All groups share one centre, and each spreads out both ways along 10 directions, with some noise.
In the rows, 128 means zero.
Some rows, each with its group after it:
[164  95 132 110  75  95 108  99 139 136 112 120 183 165 106 101  62]
(4)
[145 108 125 129 147 156 106 136 114  32 107 116 136  91 154 125 109]
(0)
[123 160  98 159 115 145 126 120 130 125 155 124 117  84 125  86 128]
(3)
[187 130 212  94 153 142  98 110  52 126  74 151 232  73 137 152 142]
(1)
[155 149 173 127 145  69  95 177 143 185 174 149  96 143  77  85 123]
(4)
[ 71 116 155 130 162  75  82  83 154 127 140 159 173 107  48  89  84]
(3)
[ 94 117 141 101 118 107 141 100 147 151 136 127 135 144  95 118 152]
(0)
[221 124 145 128 161 128  95 174 107 121 157 131 112  94  98 127  90]
(3)
[109 123 186 104 111 100 165 141 144 102 175  73  43 163 116 100 178]
(3)
[145 139 115 153 123 126 133 117 154 164 123 134 109 154  68 115 134]
(2)
[107 107  48 142 110 104 114 129 188 112 119 134  95 147  97  90 126]
(3)
[100 134 126 118 115  88 126 136 166 149 122 139  91 161 106  98 166]
(0)
[128 139 126 124 141 110 120 139 121 156 126 104  79 140 144 178  99]
(0)
[158 180 181 176 147 173 135 143  94 162  80 110 125 185 149 159 130]
(4)
[ 93 145 123 160 108 135 143 124 124  88 107 115 104 124 171 108 182]
(0)
[154 113 108  76 162 136 127 164 113 125 139 155  90 106 166 222  91]
(2)
[188 160 188 132 145 130 122 131  80 142 183 137 102  63  96 145 108]
(4)
[165  96 141  63 117 143 124 139 121  92  98  79 153 135 157 124 135]
(4)
[ 77  96 116 108 106 134 162 101 166 115 100 156 171 167 107  87 215]
(4)
[122 143 156 120 131  77 109 161 116 172 164 121  95 127 149 132 114]
(2)
[ 69  82  46 145 155 131 150 105 188 126 160  71  91 151  75 145 133]
(2)
[168 124 106 149 142 130 110 143 122 141 150 181 148  99 109 129 102]
(2)
[148 115 136 123 140  95  82 146 135 114 137 143 147 120 107  93  75]
(0)
[139 166 157 142 108  93 114 124 126 136  72 174  72 141 116 135 168]
(2)
[141 125 172 108 106 118 140 108 143 181 129  84 162 192  77  93 133]
(0)
[106 140 151 129  93 128 154 107 108 142 136 170 165 109 147  96 184]
(1)
[146 116 159  86 158 118 117 159 132 114 151 127  99 144 125 162  76]
(2)
[132 103 112 153 164 131 157 136 129 179 208 104 120 139  89 171  98]
(0)
[151 121 107 150 147 105 107 161 114 163 158 137 131 104 136 136 115]
(2)
[ 66 153 123 136 122 115 118 106 106 122  96 123 140  77 184 125 173]
(4)
[170 126 135 146 148 131 118 168 115 178 131 150 154 168 140 157  87]
(3)
[133 152 160 127 104 130 123 105 127 148  95 171 166 157 121 119 104]
(1)
[ 83 154 217 145 110 116 161 126 119 149 167 105 121 193 143  97 138]
(3)
[156 109 115 122 125 136 125 144 116 132 101 111 153 141 155 139 140]
(1)
[176 128 155 147 154 115 121 166 124 153 189 159 127 112  77  93 144]
(2)
[124 120  92 111 136 125 143 130 149 167 125 127  98 148 109 164 145]
(2)
[130  98 101 142 147 105 101 140 124 105 146 126 130  98 141 144  85]
(3)
[119 138 146 116 125 106 121 122 135 191 105 128 143 172 112 141 125]
(3)
[149 106 158 126 125 156 160 142 120  67 163 142 128 114 119  94 186]
(3)
[ 97 103 136 113 123 174 161  79 130  54  92  88 146 137 136 141 149]
(4)
[141 149 184 114 139 111 143 156 116 158 195  99  68 124 106 123 148]
(0)
[195 146 169  31 139 148 132 165 127 125  82  88  58 147 120 164 170]
(0)
[103 117 150 104  92  78 146 173 137 171 208 106 120 142 153  50 185]
(4)
[159 155 194 111 140 140 124 123 110 108 132  60  86 131 110 133 103]
(1)
[101 146 132 150 157 155 130 108 109 133 159 123 155  87 128 136  97]
(3)
[ 53  93 122 131 128 109 139  60 101 113 190 124 195  42 148 143  91]
(0)
[166 123 126 149 138 109 105 160 121 147 154 118 130 105 112  90 140]
(1)
[146 127 130 146 153 118 113 160 122 150 158 114 112 140 137 150  75]
(3)
[118 136 164  77 128 113 114 138 112 124 167 116 122 128 175 161  15]
(2)
[171 115 156 111 121 160 142 135  99  99 131  84 149 131 155 136 116]
(4)
[125 139  88 120 131 143 118  99 155 131  74 109 107 142  92 156 107]
(1)
[ 80 117  86  63 105  73 115 128 121 145 145  89 110  53 189 130 170]
(4)
[120 110 120  98 140 144 153 129 137 126 119 117 111 167 132 181 124]
(1)
[122 102 112 118 129 143 156 136 176  96 131 120  95 188  93 122 136]
(1)
[157 139 106 131 158 124  93 130 116 139 116  80 103  87 120 157  88]
(1)
[115  81 105  72 153 109 116 152 138 123  97 172 152 139 159 176 138]
(2)
[131 105 123 158  84 139 146 111 141 152  94 134 197 216 135 108 116]
(4)
[176 103 109 163 138 112  93 160  98 146 143 185 206  68 142  91 137]
(1)
[184 129 149  96 141 144 121 154 107 123 130 108 123 112 130 141 124]
(0)
[146 121 113 117 144 111 123 145 159 169 131 148 116 150  67 119 153]
(1)

New rows, each followed by its group:
[146 114 122 134 117 152 142 131 113 133 116 103 149 150 156 151 115]
(4)
[108 104 118  95 142 125 140 153 147 113 141  92 100 141 133 130 157]
(4)
[128 107 129 126 156 152 141 138 109  78 170 121 126  73 141 133 144]
(4)
[137  88  89  49 126 104 145 181 150 168 162 107 105 128 143 128 205]
(4)
[124 107 132 109 150 134 123 109 128 159  93 170 200 139 100 156 135]
(3)
[135 173  70 184 125 189 166 161 117 162 183 109  84 121 171 140 118]
(3)
[137 145 180 130 142 143 146 139 109 158 150 124 138 158 123 137 122]
(3)
[115 145 103 123 119 116 139 118 146 174 132 102  74 151 114 160 117]
(2)
[113 134 133 187 163 143 146 128 111  96 138 148  77 124 137 187 120]
(0)
[181  96 147 159 108 167 152 114 100  97 160 139 199 131 126 117  90]
(4)
[174 156 131 181  84 112  80 128  96 159  93 175 220  97 146  47 126]
(1)
[128 138 172 145 108 138 172  80 117 141 169 121 112 136  78 143 126]
(4)
[141 127 137  83 150 148 154 139 123 116 153 130  73 114 128 189 124]
(2)
[126  81 135  45 163  86 106 201  99 164 154 151 168 119 221 188 113]
(2)
[170  94  81 140 147 133 116 135 138 145 126 168 153 134 100 167  87]
(4)
[115 101  70 120 138 125 134 150 173 118 111 178 112 137 103 111 199]
(0)
[114 163 171 121 107 137 170 111 127 131 174 140  98 105  88  83 196]
(1)
[149  96 104 101 109 101 153 151  89 162 138 164 143  79 183 162 227]
(3)
[185 100 103 105 118 155 140 164 127 163  93 163 195 164 142 123 183]
(4)
[165 141 116 125  91  91  99 130 146 125 110 119  96 110 101  65 149]
(3)
[ 95 157 168 176 122  89 108 125 140 159 129 143 132 164 109  82 118]
(4)
[135 116  89 179 152 171 186 190 172 104 173 121  39 169  89  92 246]
(0)
[113 165 141 161 146 185 168 121  91 139 103  76 100 144 183 201 152]
(4)
[129 183 215 190 127 154 163 121  79 145 170  92  99 143 137 132 121]
(4)
[156  86 100 141 109 140 127 107 143 121  98 162 205 170 107 121 102]
(4)
[178 147  62 220 118 142 106 112 135 196 130 103 154 126  72  99  84]
(2)
[133 156  77 171 113 192 168 150 133 141 152 143 118 136 152 116 148]
(3)
[145 106 121 112 123  92  96 145 137 135 132 165 167 112 115  84 131]
(4)
[ 67 168 105 152 176  81  46 118 117 121  70 103  88  76 170 169  64]
(4)
[128 124 114 184 141  96  98 147 142 153 151 122 118 162 115 119  62]
(0)
[146 110  95 145 166 185 176 115 153 151 115 146  99 192  64 221 133]
(4)
[112 137  98 144 105  86 121 134 106 195  75 142 145 115 180 140 224]
(2)
[199 111 145 113 151  86  82 200 121 147 189 166 149  90 112  69 110]
(4)
[166 109 129 144 150 158 136 152 125 104 148 141 146 117 108 109 151]
(0)
[167 148 140 156 102 138 120 145  84 130 125 120 153 110 188 112 119]
(3)
[138 135  77 231 128 100  96 123 146 155 139 149 133 111  74  80 118]
(2)
[ 84 191 195 192 142 140 147  95  90 131 144 146 111  97 116 120 164]
(4)
[134  81  93 103 162 114 102 130 162  94  97 107 115 153  95 170  81]
(3)
[110  97  92 122 101 115 121 143 155 147  90 164 205 168 149  73 178]
(4)
[101 114  91 126 159  86 115 156 161 161 163 165 100 119  95 117 152]
(4)
[108 141 154 131 131 129 166 109 127 147 166 139  99 117  92 134 176]
(4)
[148  62 118  73 122 138 133 136 147  66 132 103 165 138 127 103 131]
(4)
[153  89  92  79 128 118 123 129 149 134 125 133 130 131  94 151 125]
(4)
[165 123 126 105 124 141 145  86  98 130 144 131 126  68 101 186 117]
(4)
[124 105 146 122 162 138 141 132 101 157 155 187 196 102 123 159 157]
(3)
[127 142 134 146  98  94 125 115  96 173 171 156 157  76 143 102 141]
(4)
[127 140  89 162 118 181 164 137 121 151 146 172 161 118 151 123 167]
(3)
[128 178 204 167 147 150 140 134 109 146 121 137 113 156 105 115 164]
(4)
[166 126 138 122 118 142 121 153 108 142 104 121 168 143 161 121 140]
(4)
[ 91 109 115 124 129 127 124 112 124  73 138 110 135  87 151 113 128]
(0)
[ 65 136 139 145 178 129 124 112 122  70 147 161 107  49 111 117 177]
(4)
[108 126 110 131 125  75  97 141 139 159 143 123 120 127 136 115 102]
(4)
[118 143 131 163 145 117 146 116 141 177 160 165  95 140  67 154 123]
(4)
[141 175 194 121 114 117 149 137  96 191 157 145 116 104 117 102 206]
(4)
[151 100 119 125 131 116 114 124 150 128 122 170 167 144  77 111 112]
(4)
[185 125 119 156 184 160 106 158 137 144  89 181 143 166  81 166 106]
(4)
[160 159  57 159 120 116  69 128 155 175  81 125 132 134 106 113  43]
(3)
[144 143 157 114 112 133 109 104 152  72 100  73  95 138  83  81 112]
(3)
[114 115 160  78 150 132 168 134 139 135 156  95  71 156 101 172 169]
(1)
[117 137 136 105 113  95 114 119 142 162  98 155 145 137 111 102 170]
(4)
[140 150 188  78 111  66  93 131 126 189 153  72 126 145 114 102  68]
(0)
[ 78 153 164 136 119 107 129 131 131 145 115 101 119 153 151  93 170]
(4)
[130 140 113 160 126 102 116 143 108 185 138  85 126 111 154 126 156]
(2)
[162 137 103 228 143 109  74 133 111 109  98  91 115 109 127 115  81]
(2)
[126 135 169 175 122 115 140 125 110 149 182 196 176 100  98  64 179]
(0)
[153 150 150 197 129 107  89 121 118  86  81 123  97 121 115 106 124]
(2)
[114 155 199 148 133 129 103  98  98 156 102 138 219 148 131 112  72]
(3)
[122 119 129  68 141 109 105 154 120 107 122 131 136  64 154  97 200]
(4)
[137 193 177 185  84 143 141  77  98 121 111  77  92 110 110  91 150]
(2)
[116 128 153 148 130 118 146  85 133 116 171  84  78 142  86 162  54]
(4)
[137 108 113 119 137 136 150 141 131 186 178 103 161 133 103 113 158]
(2)
[160 139 156 141 123 141 160 159 133 167 165 114 107 158  97  90 195]
(0)
[139 130 102 122 151 157 148 122 126 162  99 149 118 132 112 189 167]
(4)
[ 79 111 159 121 129 115 140 106 133  75 193 107 133  93 105  73 144]
(0)
[136 144 153 139 131 120 137 126 104 146 170 144 116  91 109 128 137]
(4)
[178 127  97 148  84 151 134 148  91 103 117 136 145  82 199 109 171]
(3)
[182 120 158 110 156 158 147 163 103 131 160 144 121 128 125 171 117]
(1)
[133 121 143 123 138  97  88 136 144 115 120 130 139 139 106  97  93]
(4)
[ 90 127 182 103 101  86 117  95 128  85 151 107 135  93 115  58 141]
(4)
